The rows come from 4 hidden closed curves, with some noise, and rows from the same curve form a group. Each curve winds through 8 dimensions. The rows are also pushed far along 4 directions, which tell nothing about the answers.
Known rows, each followed by its group:
-0.97 5.40 1.61 1.87 -1.91 -0.67 -0.28 -0.27 2.83 -0.75 2.33 -0.09 -2.64
 -0.76 0.19
z_868
-4.29 1.06 3.29 1.67 -2.73 0.92 -0.76 1.10 0.73 0.99 1.54 3.23 -2.53
 -0.42 0.60
z_182
4.21 -1.36 0.03 -1.35 2.64 -2.13 -0.51 0.42 -3.66 -2.65 -3.13 -0.23
 -0.78 -1.61 -1.64
z_613
1.56 -5.34 -3.27 -2.19 0.80 -0.28 0.15 -1.11 -1.62 0.46 0.58 0.98 -0.99
 -0.86 0.07
z_868
1.39 -2.07 2.47 -3.27 2.77 -1.54 -1.69 2.59 0.04 -2.77 -1.50 -3.05 0.43
 -5.78 -0.41
z_182
0.76 -0.63 6.43 -1.17 -2.04 -0.60 -0.88 1.71 -4.65 -3.61 -1.72 1.07 2.03
 -2.51 2.37
z_182
0.23 1.00 2.00 -0.85 -3.24 0.30 0.16 0.86 -0.41 -1.50 -0.96 0.96 2.73
 0.72 1.40
z_613
1.73 -5.76 -1.55 -4.59 1.38 0.61 -0.76 0.83 -2.96 -0.62 -1.03 1.70 0.03
 -1.78 -1.83
z_613
2.92 2.22 0.57 -2.95 -1.13 1.11 3.02 -0.84 -2.42 -1.82 -1.17 -2.59 3.14
 3.89 -0.41
z_868
0.77 0.31 1.93 -2.58 -0.50 -1.03 0.20 -0.08 -1.61 -1.15 -2.77 1.12 3.56
 1.44 2.36
z_182
-1.21 1.80 2.63 5.02 4.11 -2.60 -3.97 1.07 3.39 2.15 0.26 0.93 -1.63
 -4.18 0.07
z_868
-2.09 -0.05 4.69 -0.76 -1.46 1.94 -1.20 -0.41 -2.79 -0.48 -1.56 3.15
 4.55 0.13 2.00
z_182
-1.33 1.55 6.69 1.48 -1.33 -0.77 -2.18 0.30 -2.55 -2.48 -2.60 0.63 3.06
 -1.13 3.11
z_799
-5.90 -1.81 0.72 0.32 -3.96 3.65 0.26 -0.62 -1.84 -2.24 -1.44 2.12 1.06
 2.23 0.54
z_799
-4.39 1.08 -1.23 1.56 -1.41 1.47 0.46 -0.07 2.21 4.00 2.80 3.28 -0.34
 2.64 1.76
z_613
-1.63 -1.71 -4.03 1.47 2.25 -1.11 -1.00 -0.74 4.28 3.05 -0.10 -2.34
 -4.46 -1.20 -2.04
z_613
4.69 1.58 -4.94 0.20 2.00 -1.61 4.32 -1.45 0.09 -0.55 0.32 -5.15 -2.65
 2.78 -1.92
z_182
0.45 -1.17 -0.73 -1.42 -3.01 0.42 0.02 -2.10 -2.48 -0.96 -1.49 2.07 2.85
 1.97 2.38
z_868
-0.17 6.52 -1.98 3.52 1.02 -0.92 1.53 -0.64 4.63 -0.03 2.09 -1.92 -0.63
 1.05 0.35
z_799
-0.02 3.08 0.81 -0.05 -4.54 1.70 4.28 -0.65 -1.56 -4.00 1.45 0.33 0.48
 3.06 0.92
z_868
-1.73 3.70 1.96 0.19 -2.09 1.33 1.80 1.45 1.67 -0.75 2.75 0.35 0.03 0.77
 0.23
z_182
-1.80 0.74 2.81 -1.29 -2.16 2.03 -0.30 -0.65 -1.59 -0.40 1.43 1.96 0.45
 -0.46 0.76
z_182
3.14 1.40 -0.35 1.61 2.74 -2.86 1.58 0.55 1.59 0.79 -1.09 -2.16 -2.65
 0.48 -1.80
z_613
0.62 2.51 0.73 0.25 1.21 -0.89 0.92 0.89 1.79 3.24 4.29 0.40 -0.53 -0.41
 1.73
z_613
-1.66 0.75 -2.82 1.84 0.10 1.25 -0.48 -0.84 1.70 3.97 4.78 1.41 -2.71
 0.45 -0.29
z_182
-0.35 -4.72 -5.08 -2.86 -0.13 1.22 -0.25 -1.61 1.05 2.32 -1.09 1.91
 -1.07 1.26 -2.37
z_799
2.69 -1.28 -1.73 -0.50 2.41 -1.47 1.10 -0.31 -0.60 -1.41 -2.97 -3.88
 -0.28 -0.02 -1.37
z_182
-2.83 0.33 0.06 3.45 -0.85 1.09 0.09 -1.19 0.08 0.71 1.48 -0.54 0.32
 -0.15 2.28
z_868
2.38 -4.53 -4.57 -3.53 1.35 -0.87 -0.43 -0.63 -1.54 -1.16 -2.44 0.27
 -0.73 1.21 -2.07
z_799
-1.02 2.06 0.57 -0.53 3.52 -0.87 -0.49 1.16 2.30 1.30 1.29 -2.06 0.95
 -1.13 1.28
z_868
-5.17 2.45 -1.10 4.74 -2.17 1.19 -0.99 0.32 2.17 3.08 2.74 3.68 -4.67
 1.09 -0.29
z_613
4.62 -4.71 -3.34 -3.85 3.54 -1.65 -1.23 -0.24 -0.44 2.05 -2.81 0.35
 -0.39 0.11 -3.48
z_182
-1.35 -2.38 1.51 -1.72 -3.23 1.21 0.54 -0.80 -2.52 0.08 1.14 2.30 2.03
 0.24 3.47
z_868
-2.20 -1.24 5.04 -0.79 -0.88 -0.02 -1.83 1.28 -2.21 -3.47 0.53 0.08 2.55
 -5.60 4.46
z_868
2.29 1.56 -0.42 0.95 3.95 -1.41 -0.92 0.30 2.57 1.25 1.12 -1.05 1.93
 -2.35 0.16
z_799
-0.86 -1.47 -0.36 -1.72 1.56 -0.79 2.07 1.32 0.49 -2.20 -1.90 -1.36
 -1.02 -0.23 -0.41
z_613
-3.49 -0.35 2.42 -1.26 -2.26 2.34 -1.76 -0.22 -0.44 0.51 -1.35 0.47 1.17
 0.25 -0.39
z_868
-2.23 -1.32 -2.86 0.04 -0.49 1.15 0.46 -0.76 2.09 -0.87 -1.55 -1.56
 -1.19 0.59 -1.78
z_613
-2.64 -2.99 -2.11 1.90 -2.55 2.62 0.62 -2.02 -2.70 -0.37 -2.62 0.81 0.91
 4.36 -0.28
z_799
0.87 3.21 0.24 -0.08 -0.27 0.81 0.66 -0.27 -0.51 -2.42 2.25 -0.22 0.82
 0.99 -0.06
z_799
-4.93 4.14 3.35 2.15 -1.06 1.80 -0.57 -0.32 1.90 -0.79 1.73 1.56 0.03
 -0.39 0.90
z_799
-3.40 0.79 0.44 2.71 -2.62 1.80 -2.24 -1.43 1.08 0.79 0.22 0.61 -2.23
 -0.71 -1.22
z_868
-0.51 0.36 -3.10 0.73 -0.80 0.71 4.35 -1.45 1.05 0.20 0.10 -3.21 -1.00
 3.77 0.06
z_613
-2.16 -4.73 -0.32 0.27 2.57 -1.54 -4.34 2.46 2.95 1.23 -1.91 0.76 -0.02
 -5.51 -0.12
z_799
-2.17 3.04 4.98 -1.07 -2.34 0.48 0.89 -0.07 -1.70 -0.23 2.15 1.71 2.68
 0.16 5.01
z_182
0.68 -1.07 -1.48 -1.68 -0.90 -0.48 3.66 -0.20 -1.50 0.73 -0.77 -0.01
 1.75 4.10 2.53
z_613
-3.73 -3.35 1.09 1.82 -1.03 1.82 -4.72 0.72 0.98 1.85 0.03 2.74 -1.39
 -3.39 -2.03
z_868
-3.00 2.04 -1.93 4.51 2.81 0.29 -3.10 -0.19 5.06 3.50 2.83 1.09 -2.86
 -1.60 -2.06
z_799
-1.76 -2.36 1.04 -0.99 2.39 0.63 -3.07 2.32 0.12 -1.20 0.52 -0.55 1.90
 -4.67 0.25
z_868
-3.53 -0.47 0.93 -0.70 -1.79 1.01 2.51 0.42 -1.75 -0.65 -0.19 1.05 2.01
 2.19 3.95
z_613
3.48 3.06 -0.47 -1.47 2.32 -3.75 -0.41 1.25 2.10 0.50 1.97 -0.89 -1.84
 -1.55 0.88
z_182
0.44 1.75 4.59 -2.56 -1.31 -0.36 -1.06 2.44 -1.01 -3.38 0.51 -1.03 4.15
 -3.55 3.44
z_182
-0.49 0.87 0.70 1.90 -1.64 0.04 -1.20 -1.47 0.58 1.94 -0.62 1.55 -1.91
 1.81 -1.40
z_799
0.99 4.59 3.79 -1.29 -2.64 0.38 -0.23 0.22 -1.76 -4.01 1.91 -0.65 3.94
 -1.14 3.42
z_799
2.43 0.73 2.06 -1.85 -1.18 -1.43 3.70 0.27 -2.64 -1.99 -2.58 -0.27 1.16
 3.10 1.46
z_613
-1.29 0.38 1.70 1.76 -0.25 0.41 -2.79 -0.81 0.32 -0.70 -1.58 0.30 0.20
 -2.13 -0.78
z_799

New rows. What belongs after each?
3.68 3.62 2.69 -0.65 0.63 -1.72 -0.50 -0.45 -2.31 -2.31 0.75 -0.65 1.79
 0.49 1.70
z_799
-0.44 5.08 4.65 3.05 -1.82 -1.04 2.71 0.42 -1.74 -0.83 2.08 -0.11 0.72
 1.66 4.61
z_182
-0.70 -2.15 1.88 -0.85 2.54 0.98 -1.27 1.24 -0.08 -0.63 -0.07 0.12 2.25
 -3.25 -0.50
z_613
3.82 -1.55 -1.88 -0.47 4.54 -1.65 0.81 -0.64 -1.42 -0.04 -0.71 -1.94
 1.42 0.64 -0.03
z_799
0.32 3.87 2.28 2.95 0.93 -1.70 -2.22 -0.59 2.72 2.22 0.85 0.89 -2.34
 -0.52 -0.92
z_799
-1.17 0.49 -3.14 1.96 1.43 -2.59 -1.62 -0.21 2.63 2.45 -0.49 1.26 -4.53
 0.55 -0.30
z_182
-0.77 1.13 -1.44 0.43 -1.84 -0.36 -0.13 -1.18 2.37 4.04 3.50 2.14 -1.91
 1.22 1.61
z_868
-4.29 3.78 4.23 4.30 -1.15 0.28 -0.59 0.26 0.75 -0.50 0.27 0.44 2.80
 0.48 4.24
z_799
-2.31 -5.45 0.38 -0.90 -3.49 1.05 -2.52 0.28 -2.44 0.33 -2.49 3.14 -2.44
 -0.51 -1.29
z_182
-4.28 -0.20 -0.22 1.44 3.74 -0.46 -2.63 1.32 4.10 3.01 0.88 0.10 -2.04
 -2.49 -0.34
z_868
-3.51 -2.31 0.65 0.10 -2.17 0.48 -1.64 0.39 0.35 1.38 -3.25 0.90 -0.54
 1.40 -0.22
z_868
1.97 0.74 -1.04 1.57 2.38 -1.12 -1.98 -0.56 0.16 -0.80 -1.21 -1.90 -0.50
 -1.90 -1.34
z_182
-0.91 4.46 4.25 2.44 1.82 -1.90 -0.83 0.61 2.64 2.61 0.64 0.17 1.01
 -0.41 2.62
z_182
-1.45 2.14 -1.33 1.35 -2.28 0.87 1.07 0.21 0.92 0.20 0.63 2.18 0.78 3.17
 0.70
z_613
-0.80 -2.82 -1.60 0.78 -3.82 1.01 2.66 -1.13 -3.90 -0.08 -0.77 0.74
 -1.42 4.03 1.17
z_182
-1.14 4.76 0.41 1.07 -1.40 1.36 4.07 -1.91 0.85 1.16 3.24 0.72 0.92 4.57
 2.11
z_868
-2.63 2.02 -0.25 3.34 -1.76 1.22 0.85 -0.77 1.51 3.58 1.32 2.94 -1.45
 4.19 -0.36
z_182
7.16 4.16 0.79 -2.71 3.39 -2.58 3.05 0.41 0.40 -0.31 2.11 -1.95 1.16
 0.26 -0.52
z_613
-4.52 1.77 -1.25 0.80 -0.93 0.07 1.14 -0.24 3.81 1.82 1.23 1.29 -2.23
 2.05 1.41
z_799
2.12 -1.63 -1.76 -2.40 0.49 1.20 -0.50 -0.52 -2.52 -3.46 -0.32 -0.31
 1.26 -0.34 -1.84
z_799
0.37 0.06 4.12 -0.93 2.26 -2.64 -2.62 2.39 1.51 -2.05 -0.29 -2.36 -0.25
 -7.35 1.52
z_799
1.67 -3.50 -0.84 -1.57 0.25 -0.31 -1.60 -0.17 0.45 1.89 -1.84 2.02 -0.88
 -0.40 -2.76
z_799
1.02 1.20 -2.67 0.87 2.14 -0.62 -1.34 -0.70 3.16 2.01 2.03 -1.36 -5.47
 -1.98 -4.10
z_182
3.54 1.53 0.46 -0.56 2.46 -2.19 2.33 0.49 -0.53 -0.10 1.24 -2.92 0.88
 -0.52 2.00
z_613
-2.09 0.63 4.76 -2.13 -3.15 0.83 -0.02 0.56 -3.09 -3.65 -1.41 1.80 4.14
 0.60 3.68
z_799
-0.88 -1.79 -2.22 -0.80 1.00 0.79 0.05 -1.49 0.85 2.04 0.88 0.09 -1.18
 0.01 -0.73
z_799
-2.00 -0.18 -0.15 -0.01 -1.93 1.44 -0.54 0.84 0.31 -2.66 -0.20 -0.12
 2.51 -1.38 1.14
z_799
-0.76 6.86 5.05 1.31 -3.21 0.68 -0.84 0.83 1.80 -0.81 2.25 1.19 1.84
 -0.34 1.24
z_182
3.42 -0.67 -8.10 -1.18 3.30 -2.52 2.98 -1.13 4.08 3.31 0.49 -1.85 -2.21
 3.04 -1.37
z_799
0.86 -6.74 -5.02 -3.87 1.29 1.22 -0.01 0.29 -1.82 1.08 -0.24 1.98 -2.31
 -0.25 -3.36
z_613
-0.43 1.06 -3.22 3.51 -1.16 1.83 1.85 -1.68 0.76 1.98 2.56 0.66 -0.03
 3.56 -0.31
z_868
5.74 6.74 1.21 0.51 1.69 -3.35 2.02 -0.05 0.83 -2.91 -0.33 -1.64 1.03
 1.49 0.07
z_868
-0.57 -0.72 2.76 -2.29 -5.14 1.40 1.74 0.10 -2.82 -2.05 0.50 0.41 1.31
 0.79 2.26
z_868
1.80 3.96 1.74 -0.13 0.69 -2.40 0.32 0.96 2.18 -0.18 3.70 -1.81 -1.20
 -2.54 2.25
z_868
-1.16 0.48 4.10 0.13 -1.80 0.58 -2.69 -0.61 -1.86 -3.62 -2.24 2.75 1.43
 -2.66 0.46
z_868
-1.87 3.16 5.43 1.66 1.77 -1.87 -3.47 3.35 4.95 -0.48 1.47 -1.13 -0.16
 -6.63 0.68
z_613
-1.87 -5.76 -0.84 -0.68 -4.09 2.89 -0.82 -2.65 -6.09 -0.65 -2.61 1.23
 1.44 3.57 0.86
z_799
-3.29 2.74 1.04 2.86 -2.38 0.96 1.22 -0.28 1.41 0.46 0.54 0.19 3.06 1.92
 3.72
z_799
-0.20 1.88 5.40 -1.65 -0.74 -0.59 -0.95 2.99 -0.86 -2.08 1.56 1.30 1.62
 -3.73 2.34
z_613
-1.24 -7.89 -4.04 -0.79 0.36 1.07 0.66 -1.44 -2.35 1.13 -2.09 0.21 -1.60
 0.82 -0.86
z_868
0.40 5.59 0.89 2.12 1.32 -2.76 -2.07 -0.70 3.52 1.90 2.60 1.41 -0.13
 -1.34 2.75
z_868
1.93 -0.93 -1.24 -2.76 0.13 -0.15 0.36 -0.64 0.36 2.77 0.38 1.71 -0.45
 1.92 -1.23
z_182
3.13 -1.77 1.01 -0.27 4.06 -1.76 0.40 1.68 -0.37 -1.46 -2.22 -2.58 3.13
 -1.80 0.03
z_613
-3.36 -4.59 -0.88 -2.32 -1.70 2.33 -2.14 -1.03 -0.02 1.59 -1.28 3.83
 -0.07 -0.17 -1.16
z_799
0.30 -0.15 -2.04 0.58 3.83 -1.57 -1.24 -0.40 1.21 -0.36 -0.87 -2.15
 -2.85 -2.27 -1.73
z_182
0.92 1.47 1.39 -1.90 1.63 -1.83 -1.98 1.75 1.28 -2.96 -1.09 -0.30 1.46
 -3.51 0.61
z_613
0.19 2.84 0.35 2.79 -0.61 -1.55 -0.06 -1.06 0.61 0.58 -0.73 -0.31 -0.64
 2.60 1.07
z_799
-0.50 -3.89 -0.05 -2.23 -1.67 2.40 2.06 0.66 -5.80 -2.56 -0.27 1.08 2.33
 0.60 1.51
z_613
-3.38 -7.32 -2.08 -2.75 0.38 -0.93 -2.93 0.62 0.84 1.23 -3.80 0.85 -2.46
 -2.56 -0.32
z_613
-2.80 -2.43 0.09 0.90 0.10 -0.66 -3.36 0.84 1.35 1.55 -1.86 3.28 -4.08
 -1.48 -2.36
z_182
2.73 0.49 -4.25 1.68 2.72 -1.48 0.74 0.56 -0.21 0.13 0.57 -0.03 -3.59
 0.46 -2.62
z_613
2.47 5.37 2.20 0.92 1.77 -0.52 1.29 0.38 0.25 0.51 5.16 -0.49 1.18 -0.73
 1.80
z_182
-2.58 -2.11 -1.95 -2.88 -4.73 2.50 2.70 -0.96 -1.76 -2.93 -2.10 0.88
 2.47 3.38 1.57
z_799
3.51 -3.37 1.28 -2.47 4.26 -1.36 -1.01 1.62 -0.65 0.21 0.13 -1.63 1.80
 -4.17 -0.33
z_613
-0.39 -1.77 -4.39 2.92 3.40 -1.59 -1.89 -0.42 2.26 1.81 -1.16 -1.09
 -1.81 -0.02 -1.22
z_799
1.63 0.62 -1.45 -0.37 4.54 -3.27 0.04 0.96 3.51 1.57 0.36 -1.58 0.17
 -1.86 1.45
z_799
-6.80 -3.48 0.01 1.87 -3.61 2.42 -1.07 0.70 1.28 1.81 -1.07 3.02 0.79
 0.81 1.37
z_799
0.63 1.80 3.74 -3.09 -4.73 1.09 1.50 0.13 -4.41 -6.05 -1.00 -0.37 6.11
 1.04 4.53
z_799
-2.18 -1.04 0.60 0.61 -0.47 0.99 -1.74 0.19 -0.20 -3.03 -2.40 -0.41 2.33
 -2.28 0.53
z_799
-5.02 0.70 -0.43 3.15 -0.90 1.54 -2.75 -0.41 3.07 0.51 0.11 1.03 -0.46
 -1.84 -0.05
z_799
-0.64 -4.21 -3.21 -0.97 1.38 2.02 -1.44 -0.80 -1.75 -0.67 -1.22 -1.12
 1.60 -0.93 -1.52
z_868
-3.71 4.72 -1.66 1.73 -3.04 2.12 3.15 -1.96 3.84 1.39 2.86 0.50 -2.03
 3.62 0.02
z_799
-2.62 -1.40 -0.93 2.71 1.64 -0.58 -3.95 1.48 0.81 1.57 0.39 2.70 -4.23
 -3.58 -1.69
z_613
-2.13 -3.41 3.89 -1.50 -0.67 1.41 -1.96 0.02 -3.60 -1.68 -0.70 0.22 0.94
 -2.86 1.23
z_799
